The rows of a group lie close to one hidden flat surface of 14 dimensions, which passes through zero. Surfaces can cross.
In the rows, 128 means zero.
Some rows, each with its group after it:
[180 119 147 145 111 137 126 123 148 100 106 134 130 150 168 109  99 124
 102  89  99]  J
[154 142 121 116 106 123  96 132 130 145 142 100 105 106 152 138 131  83
 120 155 155]  B
[151 218 122 149 108 137 147 129 148 117 118 161 114 143 142 105 132 158
 141 141 112]  Z
[153 145 135 129 111  99 139 135  99 100 115 110 125 113 114 111 127 132
 119 133  92]  B
[117 154  84 132 104 134  83 144  98 179 110 144 130  75 113 167 146 129
 164 202 179]  U
[162  62  93  67 178 171  67 104 167  97  68  49 117 180 152 180 100  70
  65  89 101]  U
[155 114 124  88 102 109 101 164 164 117 161 129 161 187 118 124 140 128
  63  35 147]  J
[141 121  97 118 117 129 108 114  78 149  84 126 130  82  83 123 175 136
 193 154 138]  U
[162 119 123 159 108 106 159 154 125  74 189 113 155 110 159 155  59 131
 135  94 228]  U
[138 143 139 127 145 110 112 133 145 132 125 130 145 127 202 122 124 136
 149  92 132]  J
[121 169 121 171 131 143 176 132 136 129 123 123 101  94 110 111 116 155
 109 110 146]  Z
[189 109  82  91 116 159 124  87 150 111 150 118 136 157 145  92  89 138
 114 145  78]  C
[ 97 114  72 113 134 133 141 137 118 125 151  99 139  81  68  88 153 149
 154 130  98]  C
[155  81 126  75 159 125 142 112  96 122 131 212 153 144 137 175  96 169
 121 159 135]  J
[139 135 151 109 131  90 174  95  94 120 144 149  91 134 145  78 121 157
 124 139 125]  C
[ 80 163 114  98 116 138 145 137 147 182 126 135 125  60 135 173 187 131
 151  93  92]  U
[131 171 158 191 147 140 136  75 104 105  99 125 135 134 123 155 130 119
  57 160 173]  Z
[ 51  77 122 134 141 146 156  95 116 163  87 114  88 135 149  67 148 149
 142 105 117]  Z
[116 137  84 125 109 165  75 132 129 127  61 102 116 131 152 155 140  97
 161 173 111]  Z
[123 124 115 117 123 105 141  73 101 163 163  89  84  96 123  27 156 141
 134 145 127]  C
[145 201 109 131 114 159 126 139 165  83  70 111 134 167 133 120 111 142
 182 159  19]  C
[ 63 119  78 128 118 154 153 148 141 111 173  96  88 111 100 131 132  96
 110 130 147]  J
[147 151 135  80 122  94 140 107  99 108 124 132 141 128 128 175 156 125
 110 120 131]  J
[162 154 109 109 120 132  92 119 123 120 161 172 116 175 121 108 122 124
 129 227 135]  U
[194 141 109 111  87 153 149 105 116 206  96 145 124  93  98 136  96 162
 169 175 121]  J
[137 204  79 165 138 154 138  98 151  63 148 122 171 111 145 110 122 164
 162 165  87]  J
[183  89 120  81 135  91 174 149 103 109 196 195 117 108 139  83 103 188
  89  68 125]  Z
[150 123 125 143 133 142 100 114 105 150 120 171 144 106 114 139 144 140
  98 138 154]  J
[129 183 124 110 128  99 147 113 114 111 170 118 115  88 135 143 157 115
 116 147 132]  C
[106 139 115 154  73 138  92 145 145 177 141  99 169 133 178 188  79 102
 131 185 198]  U
[163 137 127  79 124 108 149 100 130 100 166 166 150 166 101 127 169 157
 182 106 141]  U
[123 115 126 181  57 112 144 119  78 132 140 139 141 136 128  52  96 157
 137 192 122]  U
[140 137 178 178  78 115  97 170 164 144 143 137 157 165 123  76 147 110
 146  85 101]  J
[ 81  97 147 163 124 137 156 154 142 142 176 159 175 100 124 171 107 135
 150 122 148]  U
[117 169 114 112 163 122 128 115 126 124 116 155 110 110 150 138 176 147
 198 132 163]  C
[101 158 119 129  71 133 149 120  90 141  75 156 184 124  82 166 159 171
 133 153  83]  C
[157 121 138 130  74 135 168  81 142 120 199 127 150  96 124 124 143  99
 100 116  57]  U
[155  70 143  54  65  75  97 134 118 130 170 116 145 171 146  87 158 101
 149 103  78]  B
[115 117 122 156 133 134 162 140 158  93 136  68 104 146 156  71  64 135
 169 120  94]  B
[ 96 108 160 129  69 116 135 115 122 128 125 159 157 176 153  95 155 137
 154 114  80]  C
[ 62 123 146 156 155 201 132 139 214 224 155 108 134 136  99 163  99 100
  84 137 103]  U
[108 121 124 146 160 147 151 132 137 102 126 138 122 141 114 114 107 151
 154 129 116]  Z
[137 137 131 214 141 133 100 146 134  59 116 132 172 114 159 123 135 127
 137  78 162]  B
[104  98 152 129  89 104  97 137 149 158 178 122 161 177 107  67 169 120
 147  89 137]  B
[121 140 110  86  68 111 168 137 146 115 219 119 150 132 110 147 128 115
  83 116 105]  B
[ 92 121 182 130 111  80 161 135  64 121 111 174 158 130 108 170 139 146
  82 143 111]  C
[101 133 139 169 145 111 107 114  83  91 107 145 101 129 157  71 164 132
  70 129 139]  B
[142 124 126 169 131 136 123 151 105 178  91 113  74  59 165  83  71 134
 177 176 124]  Z
[159 110 117 130 123 156  76 163 167 128 157 177 162 199 105 107 120 133
 142 124 144]  J
[156 136 132 173 139 164 116 102 142  82 133  90 128 114 118 150 115  73
  94 161 106]  Z
[112  72 142 136  95 155  95 127 147 173 108  90 183 124 134 183 105  95
 172 145 104]  C
[ 97  27  75  76 157 152 148  95 112  79 168 141 140 122 118 135 145 135
 170 128 101]  Z
[165 105 131 164 105 134  68 120 121 115 164 100 168  96 106  52 147  96
  50 149  10]  C
[132 121 183 133 171  73 122 107  72  88  90 138 141 181 111 110 133 148
 135 150 158]  Z
[106  91 158 137 127 119 110 123 122 148 138 129 176 139 143 150 117 115
 116 147 128]  B
[ 93 117  95 115 130 159 171 155 172 109 159 102 153 156  90 152  76 149
 121 117 106]  B
[129 158 135 179 149 150 133 133 131 117  94 150  54  83 168  67 127 124
 170 157  84]  Z
[117 126 145 121 163  96 125 159 116  92 140 148 120 162 128 109 122 139
 152 127 131]  Z
[163 103 132 101 153 110 108 139 121  92  91  67 108 127 135 143 120  96
 125  88 130]  B
[106 109 146 121 149 148 135 114 117 166 100 161  78 113 159 132 129 118
  93 150 113]  B
[187 138 112 177 139 148 107 117 102 171 120 113 131  34  77 147 104 130
  41 157 158]  C
[138 151 146 126 100 140 141 118 164 121  93 127 178 191 151 151  99 153
 150 114  79]  U
[106 159  98 125 138 160 134 159 148 111  71 111 145 127  88 174 131 151
 190 124  97]  B
[124 118 115  90 155 103  91 148 104 136 162 127 110  86 121 153 173  91
 184 152 173]  Z
[114 124 101 144 159 136 139 144 114 121 154 189  87  92 117  62 162 168
 176 112 150]  J
[ 87  87 122 144 152 174 140 123 162 171 188 139 109 114  69  92 131 106
 154 179  80]  U
[198 170 135 129 143  95 121  77 104 129 144  48  89 119  87  94 115  98
 150 181 199]  Z
[143 198 159 164 203  86  56 110 127  94 136  82 148 161 116  90 168 113
  94 131 189]  J
[121 127 112  72  99 128 115  63 143 133 144  80 187 202 104 175 147 106
 103 150 146]  B
[ 80 101 138 136 113 108 111 126 106 135 125 115 125 165 126  80 144 117
 143 145 128]  U
[127 130 153 150 121 133 103 102 110 171  76 116 130 128 118 129 137 114
 103 158 116]  B
[126  96 111 149 161 170 126 175 156 137 112 119 139 134  81 145  82 146
 106  99 136]  B
[181 134 138 129 152 125 160  94 132  79 127 126  96 140 200 109  71 127
 120 135 112]  J
[ 39 127 153 127 117 117 172 109 141 140 140 136 125 164 203 138 109 131
 156 161 121]  C
[149 145 137 143  92 138 112 138 132 143  96 115 148 130  97 161 131 113
 121 126 122]  C
[139 157 131 158 144 119  89 104 104 152 132 173 169  85 130 122 187 150
 104 130 156]  J
[100 121 199 109 153  46 167  99  77 141 162 120 161 130 140 122 107 152
  91 147 120]  J
[152  52 143  68 141  77 123 108  51 108 125 179 136 156 170  99 110 165
 128 145 125]  Z
[117 116 156 130 128 113  99 163 110 129  95 158 138 161 101 107 160 134
 163 119  95]  C
[127 132 112 136 111 141 114 143 151 146 140 105 136 165 125 130  88 129
 147 159 173]  U

New rows, each followed by its group:
[136  99 190 119  76  81 144 110 101 165 107  76 142 137 107 150 109  98
 158 146 103]  C
[154  78 128  94 160  96 105 116  84  89 195 184 142 110 144 176 150 104
 110 133 210]  U
[126  70 163 146 169 116 178 130 137  95 174 114 126 103 137 126  94 126
 139  53 170]  U
[171 108 135  97  49 133 154  90 102 146 137 159 113 143  94 141 135 107
 123 173  97]  J
[121 126 121 170 136 136 132 173 123  72 129 123 136 136  70 113 121 136
  88  87 156]  U
[195 125 109 119  68 125 168 143 132 159 153  97 153  85 105 100  50 166
 206 154  80]  Z
[133 123 139  72 139  76 143 138 122 124 167 155 195 179 116 112 123 196
  99  87 115]  J
[144 116 150 146 152 145 127 129 145 101 168 135 136 127  82 125 126 100
 139 138 106]  U
[148 141 146 149 114 104 115 114 124 129 115  65  86 156 139  50 111 105
 161 152 138]  U
[158 123 189 143 153  96 129  99 112 115 126 122  96 118 173 102 146 101
 112  92 148]  C
[135 156 161 136 141 151 120 119 174 155 143 130 137 134 131 165 126  97
  77 130 101]  U
[147 143 150 148 104 124 125 148 138 108 170 190 158 108 169 130 139 129
 171 136  90]  C
[142 109  84  93 140 175 161  81 158 149 163 165 124 126 126 120 133 157
 146 132 125]  Z
[104 129 127  99 120 104 115 141 132 168 152  97 177 126 110 169 136 131
  73 103 155]  J
[144  98 142 128 147 128 120 137 139 137 140 115 111 112 127 109 126 107
 125 109 103]  Z
[ 98  97 106 118 113 121 166 142 103 100 127 127 131  71 135 116 144 152
 178  93  85]  U
[112 152 115 197 153 167 119 137 160  69 166 124 136 142 122 104 100 107
 133 184 125]  J
[167 154 181 177 150  88 138  72 123 115 137  47 120 123 179  63  89 110
  28 103 128]  J
[103 143 140 165 120 160 193 115 159 129 144 134 171 123  91 155  90 161
 100 121 100]  B
[ 68 143 168 134 125  89 129 117 109 109 104 132 146 207 144 120 138 142
 139 146 153]  Z
[117 154 152 134  97 113 100  88 116 162 136 141 119 133 185 140 158  86
  67 146 168]  Z
[133 184 122 139  41 128 153  97 118 161 108  67 130  75  98 145 160 105
 119 136  84]  J
[167 168  80 134 113 166  79 125 155 118  86 112 136 116 125 176 162 104
 133 115 146]  J
[135 115 201 123 113 113 149  95 133 186  94  83 138 128 104 160 132  93
 133 111  92]  B
[101 108 112 153 135 149 117 110 127 186  74  50 114 113  81  98 125 127
 136 133 147]  C
[ 72 139 107 125 116 144 131 128 161 134 141 119 121 167 109 108 168 128
 129 112 134]  B
[156 154 149 127 135 102 169 103 115  54 151 103 108 142 143 128 102 114
  86 134 102]  J
[145 142 124 110 124  66 111 140  68  74 164 151 159 124 121 100 152 149
 121 149 142]  B
[117 149  95  78 135 145 153 135 169 147 206 178 141  99 128 195 146 132
 139 118 137]  U
[ 95 123 110 104 155 119 150 129 118 115 180 203 133 157 106  89 161 180
 125 113 163]  B
[125 109 136 110 104 132 187 183 165 113 132 125  71 115 115  89 128 125
 152  35  42]  B
[187  68 104 108 102 121  95 146 104 151 177 137 145 116  50  64 112 139
 113 156  83]  C
[125 185 128 185 135 117 160 152 126 101 162 133 108  88  88  66 135 156
 156 134 120]  J
[108 118 122 149 107 144 144 147 115 129  84 161 148 106  93 117 153 171
 160 101  77]  J
[114  92 153 121 161 110 104 132 107 161 106 121 209 170  42 137 123 176
 160 144 131]  B
[163 134  97  78 164 124 153 128 162  92 184 107  97 138  87 111 149 119
 199  88 171]  U
[140 152 129 160 114 157 128 132 167 158 111 130 106 147 161 118 104 130
 162 127 169]  C
[102 136 117 104 135 108 129 110 111 117 175 123 124 110 136 131 163 116
  90 135 140]  C
[116 129 101 132 165 195 109 133 161 138  62 163  74 129 125 173 181 111
  78  63 160]  B
[137 134 104 107 116 165 120  52 161 196 164  87 125 107 104 160 159  82
 168 177 163]  Z
[105 162 167 186 138 144 147 166 165 135 148 132 129 121 126 123  86 120
 161 162  90]  U
[147 112 157 166 119 139 106 199 171 170 178 141 106 156 101  97  76 106
 133 129 173]  J
[125 178 131 109 161 131  98 149 163  88  76 136 112 190 152 176 155 104
 144  99 160]  C
[ 77 104 127 152  85 130 140 121 112 182 100  91 132 102 155 103 121 136
 112 124 101]  U
[198 103 113  81 101 108 128  81  73 157 116 164 161 123 141 143  88 178
 135 178 152]  Z
[209 206 100 122  85 147  87 124 125  66  81 114 132 117 175 180 111  90
  23 156  43]  U
[127 122 127 138  95 134 136 109 109 197 109 112 130  55 122 138 160 123
 124 108 137]  Z
[ 82 152 122  49 150 105 176  69 112 121  64  98  99 205 146 191 120 153
 123 151 165]  C
[189 152 103 111  96 135 114  99 158 149 207 133 120 129 162 124 113 102
 111 162 180]  J
[131 144 137 103 131 109 123 146 153 134 141 128 167 190 125 112  98 164
 197 152 107]  J
[104 128 120 148 136 157 129 117 130 145 102 147 139 115 148 159 124 145
 131 136 146]  C
[176  66 141 128 119 121 152  70 107 140 149 122 126  97 145  89 123 137
 110  90 139]  C
[157 115 149 137 147 123 165 117 156 130 133  83 117 100 202 145  58 112
 142  93 141]  U
[ 85 123 187 204 221 103  96  74  83 126 115 107 124 103 148  70 150 112
  71 172 162]  J
[165 100 115  87 140 130 115 118 125 137 117 108 131 137 122 163  96 120
 113 148 135]  B
[157 142 155 152 147 118 152 126 106 170  45 110 103  80 121  99 103 172
 149  97 109]  J
[ 96 101 180 129 159 111 126 133 153 147 184 133 135 154 155 143 116  95
 188 148 175]  U
[147 160 140 150  88 105 124 116  64 102  65 180 141 146 105  65 164 175
 114 165  54]  U
[143 146  86  89 158 136 135 152 134 147 109 124  54 132  77  88 132 152
 137 127 140]  B
[135 135 114 139 153 141 157  62 109 136 118 137 139  56 159 167 138 151
 106 118 156]  C
[ 73 146  78  58 161 132 156  87 134  99 143 136 114 178 170 135 128 159
 142 175 103]  C
[139 198 166 124  77  82 113 125 128  89  82  91 168 167 149 155 175 110
 176  84 123]  U
[111 132  90 112 170 135 109 101 109 142 130 127 152  92 134 163 145 150
 101 154 168]  J
[109  94  73 130 100 164 164  51 110 151 122 116 111  54 190 110 140 143
  70 109  98]  J
[113  98 112 105  80 138  98 131 132 155 129 145 161 173 100 131 147 130
 129 131 127]  C
[112 172 133 123 139 122  80 145 145 138 113 109  91 131 140 126 183  83
 178 146 139]  Z
[ 70 127 137 167 127 114 150 103  89  74 146 115 131 113 158 128 118 107
 159 195 132]  Z
[154 138  61  34 113 128 162  99 150 137 163 145 116 200 135  87 114 200
 181 128 173]  U
[161  91 114 149 160 135 116 130 101 106 112  85  98  90 105 124  88 112
  65 121 148]  Z
[136 122 155 164 154 118 135 142 111 112 130 141 102 115 141  89 101 131
 120 143 123]  U
[128 135 100 104  86 161  93 141 144 152  76 156 170 149 144 178 145 143
 130 129  86]  Z
[141 143  73 131 122 177 103 123 165 159 107  98 123 121 117 132 131 134
 156 123 163]  C
[129 151 138 147  86 108 145 133 144 160 106  32 114 147 107  81  85 130
 134 121 146]  Z
[ 99 127  88 140 101 164 106 139 179 140 194 100 116 168 128  93 121 105
  55 114 179]  B
[139 144 143 144 119 135 111 125 123 201 137 121 128  93 135 189  85 103
 119 198 192]  C
[191 116  94  83 169 124  91  66 114 131 173 173  95 118 163  63 177 140
 104 128 168]  C
